The same things were measured in two ways. Each way mixes the same 10 hidden numbers, adds some noise and spreads widely along 7 directions of its own, which tell nothing about the thing.
Some things both ways: the first way, then the second way.
[  5.7   1.1 -11.6 -13.8  -1.8  18.5  11.0  -9.5  19.5  -9.2  29.2  -2.1
 -21.7   1.4 -19.6 -12.0  16.6  29.6  14.1   4.2  17.2  -1.6 -29.3 -27.9
 -16.9]
[  1.1   3.5  18.9  -5.6  22.6  -9.1  -8.8   9.6 -14.8  -4.2   5.2  36.9
   2.1  -7.7  -1.5  -6.6 -24.2   1.7  -5.1  -3.6]

[  5.6 -14.0  -0.4 -20.5   4.2  11.9 -22.7 -13.3 -10.5  20.2 -21.6  19.0
 -14.8  -4.4 -24.6  23.7  14.0  -1.8  10.5   1.3   0.2   0.4   2.1  -8.1
  -6.2]
[-34.6  13.9  29.9   7.7  38.9  18.6 -31.4 -19.8 -22.5  65.1  48.9   4.9
   4.0 -14.1  -8.5 -10.0   1.2 -20.4   0.4  16.1]

[  6.3 -23.2  19.2  40.5 -14.2 -14.6  -5.9  33.9  15.6  12.2  11.5  -9.8
  38.7   7.3  34.5 -25.8 -20.8  11.1 -11.5  17.3  12.6 -15.7 -23.4   4.8
  10.0]
[-13.8  22.7  19.6  -2.4  14.9   8.3   5.0  32.1 -32.5  -9.7   5.0  18.4
   5.9  -4.9  21.6 -24.7  23.5  12.9   4.2 -34.0]

[  1.5  16.5   0.2  16.5 -14.2   6.6 -17.4   2.6 -19.7   3.8  -8.5   1.2
  -2.9  28.5  -1.0 -34.8 -13.1 -28.9   7.6  27.6  11.4  12.2  10.7  -1.9
  -6.6]
[ 29.2  -3.3  -2.2 -29.0  -5.4 -11.1  -1.9  30.0  -5.7   7.1 -18.4   4.7
   7.2 -12.9  25.0  16.3 -12.0  11.1  40.8  18.3]

[-14.1 -13.2 -11.5 -10.5  15.9   6.4  16.7  -9.5  23.8  14.2  19.7   4.3
 -33.4 -18.8 -33.9  25.5  36.5  21.8  10.3  14.9  -1.5 -17.3  -6.6 -25.9
 -12.7]
[ -4.0   9.0 -20.3   6.2 -30.7  19.8  17.1  -9.8  28.6 -10.8  -7.2 -33.5
 -27.2   8.9 -34.2  13.2  19.0   8.4 -15.2   0.0]

[-11.2  -9.1   4.0  -5.1   7.2  13.9  12.9  -7.4 -25.4   5.8 -10.0  18.2
 -15.1 -11.8  -4.2 -14.5  -4.1 -19.8   7.4  -6.2  -1.7   8.9  13.1 -10.9
 -13.6]
[  8.7 -31.9  -8.4 -10.7 -34.4  25.1  19.9 -10.0  11.6 -26.0 -21.7   7.8
 -38.1   7.2 -28.7   9.8  -4.1  18.4   1.4 -26.4]

[-24.4 -36.9   6.4  13.7  -0.2 -22.8  -5.6  18.7   0.1  -2.9   3.4   5.1
  10.5  -6.3  25.4   1.4  24.6  16.5 -15.1  -2.1  -1.4  11.7 -34.1   8.2
  -9.8]
[-21.1 -40.1  -2.6   6.0 -15.2  -5.3 -29.2  11.6  -3.8  12.2   7.3  35.0
 -41.7  17.8  25.1 -13.0 -34.6  -1.6   3.5 -41.9]

[-34.1   8.5  -1.0  20.2 -17.0  15.6   2.5   6.5 -12.6  -2.4  28.2  -5.5
  -5.8  15.3 -15.1  -7.9  23.5  29.2 -16.3  15.6  -9.5   6.0 -27.0 -43.3
 -31.3]
[-13.8  14.2 -11.2  25.3   0.2  19.4  16.3 -39.5  -4.1 -20.1  -5.0 -21.7
 -19.4   0.4 -18.4  -7.0   6.9  15.4 -39.1 -27.9]

[  7.5 -30.9  28.3  -3.0 -14.2  11.6  19.3   8.7  -7.1  13.7   7.1  22.6
  43.2 -11.9  29.6 -20.3 -26.4   8.1   7.8   2.8   6.6  10.3 -16.8   3.8
  12.4]
[-20.7  -8.2 -25.3  23.7 -21.7  13.6   5.4 -12.2  17.8 -11.0  -0.2   6.9
 -37.9  -2.5 -26.1   4.4   7.9  -6.7 -20.3 -16.1]

[ -8.1 -46.7  12.0 -28.5   9.5  -2.8  -1.6 -22.1 -21.2  29.1 -23.1  26.3
 -11.2 -12.4  -4.6  25.4  20.6  -9.8  19.1 -21.3  -1.8   1.9  13.7 -14.9
 -19.3]
[ -7.8   5.1   7.2  56.7  -6.1 -11.4 -10.1 -21.6   9.1 -15.6  18.2  17.6
 -14.2   4.8   4.1  12.4 -15.4  14.2 -48.0   9.3]

[ -3.2  -1.0   3.6  19.4 -17.1   8.2  17.9   6.7 -12.9  -2.3  11.4   3.4
  16.9   1.1   4.7 -25.3 -11.4  -2.0   1.3   6.8   1.0   4.8 -12.6 -11.1
  -5.0]
[ 14.0  -7.0  -3.7  32.7 -12.2 -24.0   1.8   3.0  -4.1 -20.3 -11.7  26.2
  -0.1   3.3  35.4  -3.5 -23.0  10.3 -18.5 -15.6]

[  8.0  -5.8   2.5   9.0  -5.5  11.0   9.6  -2.1 -12.1   3.4 -13.1  15.2
   6.5  -9.2  10.3 -13.2 -13.1 -12.9   8.1  -8.3  -3.7  14.2 -11.2  -7.6
  -5.9]
[ -1.4   1.6 -12.9 -20.7   4.0   4.4  -4.1  19.2  -6.6  -1.2 -18.6  -3.2
  13.2  11.1   0.8  -3.9  24.0 -11.5   8.0 -11.5]

[ 39.4 -25.5  -6.1 -12.4  11.3   5.9  14.5 -19.4  19.9  35.1 -13.2  20.9
  -9.5 -18.6 -23.5  15.4  -0.8 -10.1  31.1  25.2  16.3  -6.4  18.1  -1.3
  12.6]
[ -6.3  24.1  -4.7  27.4 -11.5   5.3 -12.9 -10.8  18.6   6.2  11.4  -6.8
  -5.9   6.7 -14.0  14.6  11.5  -6.6 -34.2  26.7]

[  1.4 -29.2   3.0 -36.0  -4.3  17.2  -0.6 -14.4 -22.1  22.6 -21.4  36.2
  -4.1 -27.1  -1.4  25.8  15.3   0.5  -0.1  11.0 -16.2  10.8  14.0   3.3
   2.4]
[-20.4   8.1 -15.9   8.0 -14.4  -0.8   9.7 -20.7  13.3  23.4  13.2 -12.0
 -19.8  -4.7 -17.4 -11.1  -3.3  -5.5 -23.9  -6.8]

[-23.0  14.5  -6.6  16.4  -3.5   8.2  -5.4   1.0   4.7  -3.3  23.6 -12.0
 -16.8  22.6 -13.6 -16.1  12.3  10.1   0.9  17.5   9.4  -0.6 -23.2 -29.6
 -23.6]
[ -0.7  -2.8  41.1 -23.3  22.8 -12.0  12.0  27.7 -33.7 -17.6  10.0  27.6
   5.4 -21.2  23.1 -28.5  -9.7  19.3  15.3 -31.1]

[ -5.5  -9.6 -15.3  17.5  -7.4 -15.8  -3.3  13.4  16.0 -13.6  11.3  -4.9
   6.1  -3.8   0.9   2.4  26.0  11.1  -0.4  21.1  10.0  -6.4 -29.0  15.5
   7.7]
[  8.0  -0.5 -18.8   6.0 -21.8  -6.1 -11.2 -17.0  19.4 -16.9 -12.1 -10.4
 -10.2   9.1   4.4   8.4  -7.2  -6.3 -15.0  10.6]

[-17.6   4.2 -20.6 -20.3  13.4   5.0   3.0 -13.3   0.6 -31.8  -4.3  13.7
 -25.4 -33.1  -5.4  26.8  24.2   5.3  -7.5 -44.3 -13.0 -13.8  -7.0 -10.7
  -6.6]
[-15.2  -2.0 -29.1  -3.1  28.8  24.0  12.3 -20.7  18.9  32.0   6.0 -53.2
  27.8  10.7 -41.9   9.0  17.8 -24.4  15.0  26.3]

[ 23.7  12.7 -19.7  12.7  12.8   6.0 -11.3   9.9  18.1 -13.8  -8.8 -12.5
  -7.6  -6.9 -21.6 -24.3 -23.0 -18.8  26.1   4.7  28.8 -13.3 -13.3  31.7
   5.5]
[  8.1 -16.0   4.6 -24.7   8.1 -10.0  -7.3   6.8   3.9 -12.1 -13.0  -9.9
   6.0  12.0 -10.3   1.6   5.6  -0.5   8.2  -8.0]

[  2.5  -4.4  -4.7  -9.8  -0.7  19.1 -11.8 -12.9  -9.8   3.8 -13.7   6.1
 -20.3  -1.7  -6.0  -7.4  20.4   6.2  10.5 -13.7   4.8   9.5 -18.6 -18.1
 -29.7]
[  9.5  -5.4  -4.5 -24.4   3.0   3.9   2.4  -2.1  -8.7 -28.7 -21.8   5.2
  -9.6   1.7   0.2   0.8  -6.4  29.8  12.6 -18.5]

[-43.7  -0.1  -9.6  10.2   4.8  -8.8  10.0   6.8  -5.8 -30.6  24.6  -3.3
   1.9   2.0   0.7 -24.9  21.7  21.4  -1.7 -21.2  10.1   5.5 -17.0 -22.4
 -33.3]
[-16.1  -4.8 -19.4   3.8   0.5  -3.0   8.7  16.3   7.9 -16.6  -6.3 -22.6
  -9.2  23.8  10.2 -16.9  -4.7   5.8  16.3 -33.2]

[  5.6  -2.1 -23.2  18.7   6.2   0.9 -17.0   1.8  -9.7   0.2 -15.9 -11.2
 -21.5   2.8  -4.1 -26.2   6.1 -34.1   7.5  33.5  25.5 -16.1  12.6  14.9
 -10.5]
[  1.4 -10.1 -23.8  -7.0 -16.0  33.6  19.3  16.9  15.6  -1.4 -18.3 -46.6
 -20.1  17.8  -5.8   1.6   8.4  13.5  41.5 -26.0]

[ -6.0 -15.2   7.9  -2.7   0.5   7.8 -10.0   1.2 -16.0  10.8 -18.9   5.6
  -8.2  -4.8   2.5 -10.6  11.8  -5.7   1.6  -4.2  -4.9  -4.2   3.8  -5.3
 -18.3]
[-19.9  13.2   1.4  -2.7  23.3   5.1   5.3   9.4  -9.9  19.6  12.1 -14.4
  18.8   4.3  -7.4  -7.8  27.8   7.8   8.0  -4.6]

[ 11.3  16.5  -5.0  12.9   3.1  -6.5  -3.5   2.3   0.1 -16.1  -8.7  -3.2
  -5.5   8.1  -6.9 -25.5   4.3 -32.6  24.0   8.0  18.5  -5.8  -7.7  12.0
   9.4]
[  9.4 -27.3  -0.7 -12.4 -24.4   2.5  -1.5  10.4   3.0 -25.8 -11.7  24.9
 -28.7  -7.4  14.1   4.7 -25.5   2.7  17.9  -9.4]

[-10.5 -32.2   5.4  -8.7 -15.5   8.7  -7.8  10.5 -19.3  16.7  -5.4  14.3
  15.0  -8.3   0.7   2.3  -3.0  14.9 -11.7  12.8  -1.8  14.2  -8.8  11.6
  -8.8]
[-13.5  10.9  16.4  -0.4   9.9  -4.8  -6.7 -17.0  -8.0  17.6  15.3   1.6
  -0.5   2.6 -10.4 -20.8   3.1  -5.8 -23.7 -15.8]

[ 12.1 -41.0   7.2  -0.9   7.0  -9.4  -4.6  12.8   0.5  13.9 -12.6  24.7
   8.0 -12.7  29.0  -3.4 -13.4  -2.6 -12.6  20.3  13.0  10.7  16.3  10.6
  18.3]
[  6.2 -14.8  -0.9 -31.7  -4.3   0.0   9.2  15.7   2.0 -14.9  -8.4  12.3
  -3.5   0.8  -5.1   1.3  -8.9  15.4  18.6  -2.2]

[-15.7 -34.0  -9.2 -21.6  19.7  -6.5 -11.1  -7.5  -5.7  -1.7  -4.5  30.8
   0.0 -24.1  21.5  19.1   1.6 -11.7   2.6  -4.0  22.4  -5.8  12.9  10.6
  14.1]
[-13.1  -1.8  -3.8  10.1  -1.8  -1.3 -18.4 -25.8   5.7 -29.5   0.2  14.8
 -17.0  -5.9 -20.7   3.1  13.9 -13.0 -39.2  -4.6]

[-17.6   9.7 -10.9  15.9   9.4  -9.9   7.9  -5.1  24.9  -2.9  11.8   3.1
   4.4  -0.5 -21.9  14.7   4.3   1.4  20.2 -13.9   7.0 -11.1 -18.4 -12.3
  -2.1]
[-12.7  12.6   3.9  34.7  -0.5 -35.4 -22.9  -2.1  -1.9 -13.7  13.2   1.8
   4.9   0.4  32.8  -4.1   9.2  -7.8 -43.4   1.1]

[ 20.7  -3.6 -35.2   4.8  24.0   4.0  -0.9   0.7  32.4 -12.3  -4.4  -1.3
  -8.8 -31.5 -13.5  -5.6  -7.6   9.8  10.6   4.9  29.3 -27.0  22.1   7.1
   5.7]
[-17.2   4.5  -5.0  12.4  -0.4   6.9   4.9 -16.4   0.1  -0.3   3.9  -0.9
 -22.2  13.2 -10.8 -13.4 -11.5  24.6 -19.3 -32.1]

[  6.6 -12.0 -26.0   7.4  14.5 -11.5 -11.6  11.5  34.3 -16.1  12.1  -3.4
 -18.3 -11.0  -6.9  11.4   8.5  10.0  -4.3  14.4  23.6 -13.3 -24.4  12.1
  11.9]
[  0.0 -29.5  21.8 -39.3   2.4  16.4  -8.3  16.4  -9.9  -1.1   0.7  21.0
 -24.1  -0.7   0.1 -16.1 -31.0  -4.3  36.4 -28.8]

[ 41.2 -19.5 -14.0  -2.5   9.3  13.7   0.0 -20.8   0.4  38.3 -33.1  28.8
 -27.5 -16.4 -12.6  18.6 -17.0 -34.5   8.3  30.7   9.7   5.2  45.0 -10.7
  13.9]
[-11.8  23.1  33.0 -14.0  41.2  11.1 -24.0  15.0 -30.1  59.8  27.9  21.1
  35.4  -7.3   4.0 -11.0  13.3 -20.8  -1.1  19.7]

[  3.6  -6.0   2.5   0.9  -4.0   1.7  15.0  -5.8  28.5   3.2  28.2  -8.5
  -5.8   3.5 -15.6  -4.6  27.0  31.6  25.4   0.4   7.9  -6.1 -41.0 -21.5
 -16.7]
[-12.1  30.1  -9.2  13.7   7.1 -19.5  -7.9  23.7   2.8 -11.1   1.3  -0.9
   8.8   7.9  12.8  -3.4  14.2  -4.2 -18.1   2.4]

Other things, the second way, with their names:
(80): [-14.2  -5.6   2.6 -16.6   0.7  -1.1 -14.3  20.0  -7.5   4.1  -0.8  -5.5
 -15.9  -1.8   9.7 -19.8  13.3 -19.8  20.3 -34.3]
(307): [  4.4   8.5 -14.7  15.8  -8.6   8.8 -19.6   0.9  13.1  -6.3 -12.0 -20.3
   3.4  13.9   0.1  12.8  20.6 -26.2  -4.7  13.5]
(16): [ -0.2 -15.8  -8.9  -3.6   9.1  -4.6 -13.7 -15.0   2.8  12.8   5.7  -6.5
   2.4  -1.3  15.3   4.8 -25.6   1.2  15.3  14.9]
(336): [  7.0  -2.6   1.2  -8.7  -1.0 -20.9 -16.3  14.2   1.2   1.9  -3.3   7.8
  16.4   3.2  16.1   8.0  10.2  -3.9   7.0  18.2]
(448): [  0.5  -9.4   7.9  -8.7  17.9  16.6  -7.5 -42.9 -20.3   7.7   0.5  17.4
   5.1 -11.3  -9.0  -6.5  -8.1  -0.5   3.0  -2.8]
(41): [-11.9  -7.4 -23.2  14.1  -3.5 -23.4 -11.8  22.3   6.4  -5.8 -12.1   5.7
 -29.6  24.5  14.8   0.1 -25.4  23.7 -10.1 -36.3]
(245): [ -4.1  10.9 -26.2  -2.9   9.1  -2.2   8.1  28.3  19.1   9.8  -4.7 -20.4
   8.1   9.0 -11.7   5.8   4.6  -7.1  10.1   9.1]
(308): [ 11.6   6.7 -17.8 -21.6 -17.6   1.4  30.8   5.7   7.5 -27.0 -23.5  -0.2
  -4.7   9.0 -10.5  -6.2  -8.6  21.6   5.7 -12.0]
(109): [ -6.8  14.5  -1.3 -19.7  -8.4   5.7  10.0  23.6  -4.1   5.0  -7.1  13.9
 -12.6  -2.1 -17.8 -17.1  11.1 -12.1 -15.2 -26.0]
(87): [ 37.0   7.5 -15.4 -19.8 -20.9  13.5  23.3  -0.8  12.6 -60.0 -40.6   0.9
   0.3   2.4 -12.5  14.5  -3.3  18.6  10.3  11.0]
(431): [-27.6   9.9  -5.3   9.9  29.4 -10.5   4.4   3.7   3.4  10.7  18.5 -23.8
   9.1   8.6 -13.5  -6.3  -1.5  -9.7 -15.5   1.3]
(17): [ 18.0   0.9  13.4   4.0   5.2  15.9 -26.2   6.9   0.2  34.3   7.9   1.9
   6.1  -3.5   7.8  27.6 -15.7 -10.7  30.2  44.1]
(241): [ -9.9  -9.6 -15.5  -8.3  -0.8  26.4   5.2  10.4  -5.0  38.7  -4.1  14.0
 -28.9  -1.9 -20.6   2.0 -18.6   1.2   6.2 -21.9]
(133): [  8.8  21.3 -40.6  29.8 -24.8  10.5  16.6  -5.6  23.1  -7.3 -18.4 -29.0
  -3.8  -1.3 -10.6  33.5  19.7   6.8 -15.8  31.4]
(208): [  7.0  -0.5  19.0 -14.2  -9.5  -8.5  30.9  36.6 -20.9 -20.2  -3.0  22.6
  -6.5 -22.8  28.4 -18.0  -1.0  30.0  24.3 -30.6]
(284): [ -3.9  16.3   2.1 -35.4  -0.3  31.5  16.8  21.9  -4.5  -2.7  -9.5 -10.2
   5.8   8.3 -21.3 -15.3  25.5 -10.3  12.5 -15.9]
(254): [-50.7  -5.8 -23.7  34.8  19.2 -16.5  -4.0  -0.5   2.6  10.3  27.0 -13.2
 -14.8  -1.6  12.2 -19.0  -3.6 -18.7  -6.8 -24.3]
(91): [-16.1  31.9  16.9  -6.1  23.6  12.2  37.6  -3.8 -10.9   3.6  14.2 -31.3
  26.3  -4.3 -21.2 -35.9  30.8  -0.4  -7.4 -22.6]
(96): [-17.6 -17.1   6.0   5.7   4.5  -2.0   8.2  -2.9  -7.9  11.1  10.1  11.6
  -6.6   0.9  -7.2 -15.4   7.2  10.5  -9.1 -31.8]
(359): [ -9.6 -10.3  14.3  -1.4  -8.0 -21.6   7.2   8.1   2.9  10.2  16.2   0.7
  -2.9  -1.9   7.3 -22.4  -7.9 -14.0 -12.0 -16.6]
(123): [ 13.5  -7.6  -2.1  -3.9 -41.0  17.9   6.9   2.5   4.9 -16.7 -20.5  28.0
 -40.4  12.2  -3.9  -6.2 -19.1  17.0  -8.4 -35.2]
(227): [-23.1  10.5 -19.2   7.0 -10.0   5.0  -7.9 -10.6   7.7   4.2   0.3   3.9
 -35.1   3.1 -25.5  -3.2  -1.6 -14.9 -32.9 -16.3]
(446): [ 18.9   2.2  -2.8 -11.9  11.9  18.9  13.5 -13.9   7.7  -8.9 -11.1 -26.8
  32.9   3.2 -19.5  10.0   8.5 -15.0  13.9  31.6]
(202): [-10.6  -9.7  21.2   2.7 -11.7  20.9  28.8   8.0  -2.9 -25.1  -0.8   9.8
 -41.7   7.0 -29.5 -31.4 -10.7  11.4 -31.4 -70.1]
(134): [  0.0  22.5  30.5  21.5   7.3 -27.1  -1.3  15.0 -24.4   6.3  14.5  34.7
  21.9  -4.4  35.5 -22.3   5.5  14.2 -30.2 -15.8]
(98): [ 37.3   2.8   1.9 -22.9  10.6  -3.5  -8.2 -15.9   5.3  -2.9 -16.0 -20.2
  36.7  -8.7   1.7  23.2   0.9   1.5  15.9  48.9]
(413): [  1.7   3.5   7.4  16.1   1.7 -23.6  -9.0  -8.8  -6.0  14.1   5.1  24.0
  -6.3  -8.9   5.8  -3.3 -12.2  13.8 -44.2 -12.5]
(287): [-16.5  14.9 -14.9  43.3  -6.8 -17.1  18.8   3.2  14.4  26.9  18.8 -22.0
  -6.3  -0.5  15.6 -14.0 -16.3  -4.5 -16.4  -8.4]
(194): [ -6.3   2.4 -35.4  51.0  -5.2 -26.8   4.1  13.8  15.0  -7.7  -7.0 -14.6
   3.5  21.2  27.0   7.5  -1.1  18.1 -25.7 -10.4]
(395): [-11.4   8.3   0.0  -8.7  11.0  16.2   7.7 -16.5  -5.8   8.2   5.0  -2.0
   4.9   5.1 -26.3  -3.5   6.4   1.1  -5.1   2.4]
(105): [-12.8 -12.7   1.9 -16.9 -16.2   8.7  -9.5  -5.7  11.6  13.9  12.7  -4.7
 -12.1  -3.5  -8.9  -9.1  14.2 -17.3  12.5   0.6]
(255): [ 20.8 -14.5   2.5 -11.5 -19.4  37.4  16.0  -5.6   3.2 -13.9 -11.2 -12.2
  -0.6  -1.6   6.4   5.4   0.5  10.6  52.7   8.5]
(320): [ -1.7  20.5  24.2  19.0  22.3  -1.5  26.1  10.1 -11.4  -6.7  23.7  -4.5
  18.4 -27.8  11.4  -8.4  -2.2  16.0  10.0  11.2]
(216): [-20.2 -19.0  15.9  14.0  24.5  26.2   8.5 -18.4   7.8  15.9  32.8 -36.9
  -3.5   7.0 -16.3  -0.2 -31.7  -6.6  27.5  11.2]
(406): [  1.0 -25.7  15.1  12.5  15.9   6.9  11.3 -26.6   1.8 -11.7  11.2 -11.3
   5.9   3.5  -4.6   0.4 -27.5  11.7   9.5   2.6]

Some of these things the first way, each followed by its name:
[ -1.1   7.3 -15.6  23.9  -6.3  -0.6   6.0   8.9  26.3  -4.5  18.2 -27.3
 -10.4  -8.4 -17.3 -10.3  30.4   4.7   7.9  26.6   3.1 -39.4 -15.4  -1.0
  -8.8] -> (134)
[ 13.8 -25.0 -16.6   6.8 -11.1  -9.4 -20.3   7.8  29.7   5.3  -4.3  15.1
  14.9 -17.2  19.6  39.8 -15.1  15.1 -17.3   2.0   4.8  -6.0 -21.4  10.8
  21.1] -> (98)
[  0.1 -13.9 -14.0 -32.5  21.4  14.5  10.1 -11.1  25.6   0.4  18.5  18.7
 -33.5 -25.9 -30.8  32.4  20.2  21.8   4.0  10.9   6.3 -13.3  -2.1 -16.1
  10.1] -> (227)
[-20.5  10.3 -12.2   6.0  -1.9  10.1   8.4  -7.7 -28.8  -2.3  -4.2   7.2
  -5.1   4.8 -14.5 -31.0  27.2 -22.5  18.7  36.0  11.4  15.0   9.4  -2.8
 -18.4] -> (105)
[ 14.3 -15.8  -8.0 -18.8   5.8   4.2  -3.3  -5.7  -2.6   2.7  -9.4  11.2
 -14.7 -18.2   5.5  -6.8  -1.2 -25.6   7.7  18.7  12.2 -12.5  18.3  22.1
  13.2] -> (109)
[ -6.3 -15.9   0.6 -19.5  17.6  -8.7 -16.4 -10.6 -22.3  -1.8 -28.6  21.9
 -21.7  -1.9 -31.1  23.7   2.6 -17.3  12.7 -42.5  -5.0   8.8   3.6  -6.3
  -9.4] -> (216)
[  8.1   3.4  -9.2  16.4 -13.4   7.8  17.3   8.3  17.8  -4.8  30.3 -11.4
 -24.2  -3.6 -26.0  12.8  31.1  22.9  -8.3  27.8 -11.2  -3.6 -50.7 -20.9
   1.0] -> (446)
[  5.7  21.3 -12.7  20.4  10.8  -9.7   7.8  20.7  52.2 -26.9  31.3 -17.8
  -2.9  -0.6 -25.7  -6.4  -8.7  27.5   6.5  -6.1  13.6 -21.6 -33.1  -2.0
  11.8] -> (431)
[  0.7 -46.4   5.8 -12.8  -1.5  -6.6   4.1  -2.0 -11.8  16.7 -12.0  26.3
  -9.8 -22.1  17.3  22.7  11.4  -3.5  -8.9  -1.9 -12.5   9.3   0.4  -3.3
  -0.2] -> (284)
[ -1.7  -2.0  -6.6  -6.0   7.6   1.4 -10.0  -4.7  19.7 -16.4  -3.5 -12.1
 -10.1  -1.1  -6.1 -18.7  12.2  12.6  25.2 -39.9  13.3  -8.9 -29.1   1.2
 -31.4] -> (41)
[-24.1   9.0  -9.6   4.5  18.6  -4.7   4.3  14.7  23.6 -29.5  24.8  10.2
  13.4 -14.6   1.2  -4.2  -8.2  17.5  -0.1  -4.1  19.1 -19.3  -8.8  -3.4
  17.1] -> (254)
[  1.1   6.7 -15.2  11.0  -7.9   2.1   2.0   1.7  12.9 -18.8  24.5 -20.1
 -20.3  11.4   4.4 -39.0  25.6   1.7  11.2  33.7  22.6  -9.8 -14.1  -3.2
 -15.3] -> (245)
[ -4.1 -10.7   9.6 -18.2 -27.8  18.4   6.3 -11.0 -31.0  14.5  -5.2  13.8
   7.8  -0.8  -3.6  -3.5  10.4  -6.1  10.7   6.3 -13.0  10.1  -8.3  -2.9
 -15.4] -> (287)
[ 44.2  14.4 -31.0  12.7  10.8  16.1   5.7 -11.3  24.2   5.5 -20.0  21.0
  -6.6 -18.9 -22.3   1.9 -27.9 -15.4  19.5  16.4  22.0   8.5  15.3  -4.8
  22.0] -> (16)
[ -8.2 -21.6   0.8 -11.1   6.8  -5.1 -18.4  -2.7 -26.1  -3.7 -30.5  22.1
  -0.1 -16.1   1.7  14.3  -7.8 -16.7  -1.3 -39.7  -4.4   3.5   1.4   7.4
  -3.5] -> (406)
[-26.0  -4.2  -9.5  20.0   5.5   6.6   9.8  24.2  16.9  -5.7  30.0  -9.0
  -2.7 -14.1  -0.7 -10.1   9.8  26.5 -22.4  33.4   3.1 -21.9 -13.1  -6.5
  -4.3] -> (96)
[-11.4   7.8   5.7   4.3 -15.0   8.7  -5.7  -1.0  -2.9   7.2  19.9  -3.9
   3.2  20.8  -4.4 -15.8   5.3   3.8   7.7  14.2   7.4 -13.8  -9.4 -25.7
 -10.8] -> (320)
